The rows of a group lie close to one hidden flat surface of 10 dimensions, which passes through zero. Surfaces can cross.
(in the rows, 128 means zero)
Some rows, each with its group after it:
[158 117 130 102 130 128 119 139 120 103 128 154 234 166 159 153 144 123
 106]
(3)
[ 68 125  70 156 170 201 166 161 131 183  98  89  96 163 133  75  96 144
 123]
(5)
[151 149 117  93 107 141 142 119 117 144  85 117 126 162  99 179  76 137
  55]
(6)
[132 197 141  93 106 126 113 161 133 155 142 120 122 120 108 170  58 127
 138]
(4)
[132 117 110 109  90 153 110 141 161 164 110 136  81 125 135 101 160 135
 139]
(5)
[131 103 114 105 142 158 152 160 148 125  50 158 184 193 173 136 123 134
 102]
(3)
[105 124 139 159 161 118 124 128 145 106 169 128 121 133 113 101 119 104
 176]
(1)
[102 131 127 166 122 140 106 109 145 147  97  74 143 153  96 154  97  95
 101]
(3)
[141  73 165 122 105 134 117 114 181 131  43 147 142 165 150 168 161  98
 107]
(2)
[138  82 158 112 107 121 145 157 153 135  82 144 116 109 175 149 165 141
 132]
(5)
[123 123 236 168 153 100 131  93 149 109 136 123 100 116 111 202 104 101
 153]
(0)
[130 144 150 132 154 143 137  99  95 148 172 108 107 129 100 148 108 121
 100]
(0)
[180  97 125  78 114  94 128 123 105 102 156 134 159 124 118 137 154 114
  78]
(4)
[123 169 148 146 162 171 140 155 109 126 115 171 194 154 210 100 144 212
 156]
(3)
[123 132 136 154 146 157 124 124 127 121 161 118 203 174 111 194  98 105
 128]
(4)
[115 165 113 150 112  89  93 106 121 111  99  98 146 109 110 104 111 118
 116]
(3)
[135 134 106 114  80  96 108 109 163  95  26 179 123 128 139 118 144 123
 144]
(6)
[ 98 188 134 118 125 123  91 123 151 160 110 123 116 119 105 144  77  65
 160]
(1)
[108 139 149 170 168  62 141  77  91  85  84  92 111  98 112  95 105 125
  90]
(1)
[128 114 156 167 121 147 107  82 135 131 200 148  96 101 119 141 183 123
 184]
(6)
[119 171 113 142 102 121  76 143 156 122 120  95 199 163 100 151  78 102
 130]
(2)
[110 124 119 110 153 133 136 178 145 156 176  93  95 129 107  97  94 100
 143]
(4)
[111  53 139 139 170 137 190  94 101 150 154 116  24  87 111 137 155 102
 113]
(1)
[ 92 165 166 161 142 119 143 140  87 162  96  61 117  68 156 138  93 170
 103]
(0)
[144 155 140 149 128 159  92  80 158 107 135 165 156 207  99 135 126 118
 138]
(0)
[ 67 149  97 166 138 151 139 151 139 146 116 132 113 100 147 118 112 129
 200]
(4)
[ 99 114 135 156 163 126 146 141 134 124 137 115  99 123 132  93 127 128
 153]
(5)
[118 116 151 115 166  62 176 155 145  65 102 167 152 126 125 188  67  86
 170]
(1)
[113 117 167 131 173 172 146 122 121 193 132  59  85 154 105 145  88 105
  62]
(0)
[146  74  86  62  81 131 146 174 137 161 155 142  85  77 129 155 160 103
 141]
(2)
[161 105  92  67  88 100 146 142 161  94  86 186  92 148 111 133 122 124
 131]
(6)
[152 127 116  68 165 137 131 126  94 159 117 123 120 150 146  33 154 125
  54]
(2)
[ 83 131 136 150 199 156 188 170  93 163 140  82 110 120 146 125  75 152
 116]
(6)
[162 112 143 102 120 122 157 111  86 119 159 141 140 107 124 197 132 136
  95]
(2)
[149 108 148 106 132  63 113 117 129  95 165 119 124 104  98 121 137  72
 121]
(0)
[155 179 172  99 124  96  90  88 137 121 121 147 110 137  98 127 103  96
 118]
(2)
[138 150 174 126 142  77 101 143 183  78 146 150 132 163 104 105  92 102
 175]
(4)
[115 146 129 124 147 141 131 143  98 164 112  72 153 128 136 120 100 127
  71]
(3)
[141 136 110 128 102 107  87 109 116 123 166 128 117  89 125  69 178 129
 144]
(1)
[159 168 170 123 147 134 127 110 136 114 185 144  80 168  87 114  92 167
 129]
(3)
[100  95 126 159 180 155 188 138 123 109 126 162 149 149 156 159 124 131
 165]
(5)
[151 154 101 112 100 116 106 164 166  96 136 142 128 166 105  89 100 166
 148]
(0)
[146 108 188 138 153  88 152 105 132  89  84 118 112 146 117 140 106 136
  81]
(1)
[ 97  92 196 185 151  97 129 156 180 100 119 108 137 126 146 147 124 116
 182]
(0)
[117 163 153 149  97 136  68 104 165 155 133 121  98 118 114 117 143 107
 164]
(4)
[153 129 199  83 167  98 140 118 107 145 132 107  97 118 122 139 103 100
  71]
(3)
[124 146 143 142 107 164 144 130 152 136 127 189  71 116 155 150 147 185
 198]
(1)
[130  52 154 130 164 186 178 137 124 172 129 101  90 158 141 143 150 142
  78]
(2)
[132 138 131 141 132 140 129 130 121 132 192 134 107 119 119 126 131 150
 157]
(4)
[160 125 160 120 124 136 104  91 148 120 202 157  96 154  87 138 146 108
 150]
(0)
[137  92 136 143 145 136 110 118 151 118 218 117 120 160  89 105 146  94
 149]
(6)
[116 190 133 129 121 148 148 113 113 147  86 164  76 107 146 142 103 183
 146]
(2)
[138 120 101  82 112 108 131 167 116 150 143 111  75  82 132  68 144 140
 115]
(1)
[ 67 115 121 173 155 121 136 147 140 123  33 130 166 109 199  92 149 121
 170]
(6)
[145 111 125 153  88 158  94 140 130 148 121  84 154 138 157  91 183 191
  89]
(2)
[106 128 121 137 144  96  97 143 134 130 106  82 153 119 139  50 139  94
 115]
(6)
[109 112  94 162  77 118 120 145 152 107 106 124 135 103 132 152 138 150
 165]
(5)
[ 71  83 115 180 169 136 142 151 164 121  94  93 126 155 136  83 122 102
 154]
(2)
[109 122 126 148 155 105 149 134 114  95  99 143 160 115 159 119 132 134
 147]
(5)
[118 117 107 127 151 108 113 164 144 104 128 105 186 161 124  87 109  97
 122]
(4)
[147 144 119 101  86 135 127 137 111 157 113 113 120 109 129 159 122 156
  89]
(5)
[139 170 177 130  94 114 111 149 149 134  67 101 145 139 132 175  75 165
  95]
(0)
[116 198 128 157 171 121  90  97 106 107 153 127 158 152 120  45 110 132
 138]
(5)
[140 111 146 110 121 129 169 107 114 125  60 169 117 117 154 195 134 138
 111]
(2)
[137 170 168 150 138 164 131 123 124 140 179 119 101 151 112 144  95 187
 129]
(1)
[144 121  82 102 135  88 133 148  72 105 221 116 156  77 124  87 150 128
 126]
(3)
[106 135 159 127 168  75 167 154 108  97  87 142 153  83 170 143 101 123
 146]
(6)
[130  95  87  92 135 115 153 169 112 127 132 117 154 120 133 118 125 109
 107]
(4)
[115 125 189 140 173 160 123 132 132 174 127  86 151 158 148 135 120 114
  96]
(3)
[146 133 118  92  95  74 134 127 122  91  86 178 142  86 147 150 141 125
 142]
(4)
[131 158 178 142 146 135  83 125 130 158 154  65 155 155 112 106 105 114
  87]
(6)
[127 128 126 136 124  70 106 121 192  54  69 172 134 169 111  83 118 100
 174]
(6)
[122 162 117 141 139  77 140 109  76  79 153 130 151  81 114 138 103 135
 134]
(5)
[138 159 136 166 118 136  86 122 148  94 176 150 158 155 134  84 154 174
 175]
(4)
[144 105  97 101 119 151 155 184  92 150 202  99 159 113 138 157 129 158
 105]
(0)
[174 110 101  95  84  88  82 105 126  95 175 139 162 126  93 120 169  87
 112]
(6)
[107  60 135 184 183 103 165 126 146  49 103 145 184 168 142 128 136 110
 155]
(1)
[131 152 158 138 101 187 137 105 144 155 141 190  87 129 137 207 133 165
 186]
(1)
[128 165 133 136  82 116 107 100 141 130  96 151  66  93 120 128 133 155
 155]
(3)
[117 172 100 120 142 130 138 126  85 157 150  89  86 100 108  93  95 150
  99]
(5)
[105 116 113 153 121 144 100 138 125 163 166  85 131  97 137  98 164 115
 145]
(3)
[130  86 109 122 171 152 138 114 123 130 192 120 135 164  95 116 139  77
 117]
(0)
[132  85 127 126 127 126 160 160 120 114 130 139 159 115 160 161 150 145
 139]
(5)
[101 171 101 136 142  83 161 114  83  89  66 153 146  80 147 137  88 139
 140]
(2)

New rows, each followed by its group:
[130 169  70 136  48 149  72 128 151 138  77 124 159 139 121 125 131 153
 129]
(5)
[124 190 154 150 118 167 125  99 118 152  81 129 131 150 136 172  89 176
 108]
(0)
[176 148 165  90  99 139  82 139 158 145 174 129 128 166 112 129 129 143
 112]
(6)
[158 110 169  93 129 143 117 132 149 154 208 113 115 155  84 180 114  82
 115]
(4)
[114  79 106  92 123 153 156 143 131 187  77 107 100 116 137 165 134  80
  88]
(4)
[167 146 112  61 109  94 125 140 123 120  90 131 122 143 117  97 107 135
  68]
(3)
[158  93 140  80 121 128 166 130 128 127 136 173  91 120 128 177 139 120
 124]
(3)
[110 135 148 188 131 130 137 116 122 105 158 127 108 103 130 143 132 175
 172]
(2)
[136 112 143 132 146 131 160 120 152  91 142 163 120 177  96 178  92 121
 145]
(6)
[118  87  72 108 146  63 181 160 100  63  88 160 159  89 160  96 140 122
 140]
(4)
[124 136 150 127 113 136  79 126 172 164 147 104  94 138 108  95 139  98
 143]
(4)
[127 127 126 128 115  80  96  95 136 101 103 142 145 103 120 118 152  75
 146]
(1)
[140 118 133 114 161  89 141 122 132  87 149 126 110 155  83 108  90 101
 114]
(3)
[148 165 170 117 109 106 106 143 155 131 138  96  90 146  94 123  76 151
 108]
(0)
[140  87 134 124 145  84 136 146 142  80 146 135 133 126 129  91 148 116
 140]
(1)
[158  73 125  83 100 139 114 181 187 127 148 167 142 162 145 120 170 111
 162]
(1)
[158  89 161 111 144  91 124  77 136 101 170 113 112 154  50 172 110  43
  86]
(6)
[128 166 140 144 131 116 124  97  72 134 154  97 147  89 119 155 113 137
 100]
(6)
[112 159 116 106 133 133 131 146 114 166 153 106  86  98 109 119  94 115
 134]
(1)
[164 149 192 119 112  90 119 105 110 106 162 151 113  88 130 167 139 153
 138]
(5)
[109 185 174 190 153  98  84  61 130 105 113  98 127 136  93 104  96 112
 130]
(1)
[118 136 161 118 106 113  90 120 114 186 110  90 107  48 166 110 175 105
 117]
(3)
[133 137 135 147 142 167 125 145 148 118 166 175 138 160 162  91 158 181
 184]
(3)
[144 134  87 151  92 121 109  74 126  82 154 166 138 129  94 138 152 131
 153]
(6)
[152 134 121  92 117 139 136 145  98 138 122 118 194 143 138 187 105 134
  73]
(6)
[155 110 168 110 114  52  96 127 133  99 143  96 140  97 113 114 142  96
 106]
(5)
[ 74 128 118 184 150  95 134 112 125 113 126 105  80  72 120  91 125 108
 179]
(3)
[106  91 124 131 111 148 125 122 159 162 104 148  84 104 142 139 171  92
 167]
(4)
[145 147  93  90  90  74 109  83 114 100 110 145 126  96  82 158 115  71
 111]
(5)
[101 131 119 160 163 141 143 144 128 105  91 142 197 159 169 117 124 145
 147]
(3)
[149 156 141 100  91  85 104 103 125 113 143 171  89  68 119 141 149 112
 165]
(1)
[ 81 209 116 152 153 124 113 129 112 143 184 115 109  91  98 119  67 109
 188]
(1)
[138 149  80 110 124 150 135 134 143 108 126 158 120 186  97 107  97 146
 127]
(0)
[104 129  89 141 179 126 167 102  75 116 151 127 132 112 114 112 116 111
 119]
(0)
[155  95 100  73 135 178 176 167 130 156 154 133  90 177 111 142 107 149
  86]
(3)
[157 187 152  96 109 118  73 108 151 137 153 149 107 146  98 104 115 107
 140]
(2)
[169 132 147  73 114 118  91 154 131 153 147  86 160 153 113 117 117 103
  61]
(6)
[133 134 144  98 138  97 121 138 152 130  75 134  78 131 135  57 126 123
 112]
(3)
[133  84 136 117 113 150 121 137 153 144 114 147 163 138 158 159 173 100
 138]
(3)
[148 151 115 101 115 111 113 125 113 134 130  86 120 141  87 115  90 121
  67]
(3)
[111 183 131 168  90 154  74 108 172 150  79 113 101 159 110 102 110 151
 143]
(5)
[107 163 137 187 135 132  83 107 139 120 132  79 173 163 102 119  99 120
 124]
(3)
[133 103 115 137 125  93 119 143 131  84 181 146 161 100 140 113 169 120
 177]
(0)
[135 105  48 120 107 137 113 161 133 112 176 115 163 150 109  84 144 131
 132]
(3)
[117  98  96 129 105 147 138 141 156 124  59 155 152 151 151 152 142 120
 140]
(3)
[127 136 126 119 115 130  82 144 175 138 126 105 169 177  98 132 103  75
 124]
(2)
[ 88 154 132 180 188 158 149 105 106 130 135  97 133 160 110 121  80 131
 119]
(0)
[117 115 125 153 168 183 170 149 123 140 210 134  98 152 122 127 119 169
 163]
(3)
[104 143 131 187 161 154 146 108 136 102 129 107 156 196  84 177  56 129
 123]
(3)
[181 160 180  72 107 163  89 110 134 185 150 129  99 161 119 128 137 136
  76]
(5)
[108 120 136 172 149 147 104 102 129 136 177  94 147 140 103 128 133  88
 136]
(4)
[140 167 129 121 114 157 144  99  78 144 120 144 152 119 138 202 111 166
  97]
(0)
[151 162 125 100  73 172  94 131 141 162 157 164 151 140 134 184 142 137
 152]
(1)
[ 98 115 142 157 163 129 147 112 153 111  79 164  85 132 153  82 147 129
 174]
(2)
[130  73 114  99 161 138 167 182 133 136 179 113 132 146 119 131 119 103
 121]
(1)
[122 130  68  85 145 118 133 155 134 108 155 181 148 128 125  99 125  76
 185]
(2)
[121 125  99 145 136 132 114 142 160 120 184 112  65 149  86  39 126 139
 157]
(3)
[141 105 166 107 125 104 101 109 183 119 111 164  90 142 113 116 150  69
 158]
(2)
[108 111 121 153 148 164 119 159 148 155 176  97 106 140 131  68 147 139
 153]
(0)
[136 113 127 110 151 195 158 180 106 178 174 119 133 145 171 112 147 186
 108]
(5)
[ 95 147 187 167 127 167  87 113 168 196  60  75 102 146 145 127 124 114
 113]
(3)
[157 103 162 149  99 137 105 115 127 130 122  88 173 150 133 160 153 152
  73]
(2)
[151 105 151 110 127  81 142 146 150  69 149 179 127 119 135 138 139 130
 175]
(1)
[113 120  83 100 103 131 134 146 112 145  96 129 192 104 143 198 118  80
 123]
(4)
[116 107  55 148 104 121  99 140 126 119 193  90 141 106  97  82 153 109
 147]
(3)
[158 132 170 142 123 107  89  98 176  61 135 192 187 182 131 131 149 117
 174]
(3)
[131 114 118 152 143 211 125 149 137 159 169 102 159 205 133 110 136 175
 104]
(4)
[146 116 176 135 129 111  97 117 189 103  77 143 115 184 130  83 137 127
 129]
(4)
[137 134  97 113  95 142 124 153 122 131 123 173 140 101 179 103 181 175
 164]
(3)
[ 89  71  97 157 158 117 144 148 156  98 106 136 145 133 145  91 151  86
 172]
(3)
[162 149 142 104 124 109 117 100 138 109 196 152  58 134  70 111 115 123
 140]
(0)
[154 136 169 109 136 178 124 148 147 163 170 152  87 162 147 101 146 174
 136]
(3)
[133 137 132 121  98 100 104 116  92 143 144 129 140  40 159 142 179 120
 144]
(3)
[142  90 102 143  81 123 108 164 148  97 160 146 181 115 160 127 188 155
 177]
(5)
[155 120 144 110 144 104 131 104 133 110 214 117  52 140  48 123 100 102
 116]
(6)
[115 155 142 141 161 107 173 135  96 108 105 114 106 113 131 135  72 172
 111]
(1)
[184 157 169 101 102  93 106 104 109 107 183 135 124 113 105 152 128 154
 104]
(1)
[103 207 126 124 107  93  94 137 152 127  65 145 125 102 135 107  83 119
 173]
(1)
[154  82 120  90 108 162 148 146 123 165 128 121 107 136 141 140 158 151
  80]
(1)
[103 116 154 136 134  89  95  87 151 139  59  87 138 127 100 154 109  16
  98]
(4)
[122 201  60  99 110 158 139 161  84 151 172 150 134 101 133 134  90 176
 156]
(2)
[131 107 155 140 144 118 125 103 132 112 127 118 175 149 114 173 125  81
 110]
(6)
[ 76 126  96 167 154 130 165 119 107 126  68 129  89  89 154  97 130 144
 147]
(1)
[167 148 129 112 102 138  97 128 123 114 182 159 171 141 139 121 158 162
 141]
(3)
[117 137 161 169 113 180 114 133 174 155 156 122 107 167 108 178 108 148
 165]
(2)
[101 118  93 155 129 114 137 108 113 108 153 166  92  60 141  96 176 125
 201]
(1)
[125 118 173 152 102  86  86 117 160 134 113  55  93 108  93 124 117 103
 103]
(2)
[ 91 111 115 156 166 146 163 144  98 147 125  94 145 109 155 128 125 131
 121]
(0)
[122 166 160 104 131 151 132 198 145 154  49 126 185 163 196 135  91 178
 113]
(6)
[125 173 161 151 119  92  87  81 139 103  79 132 150 133 117 140 109 109
 127]
(1)
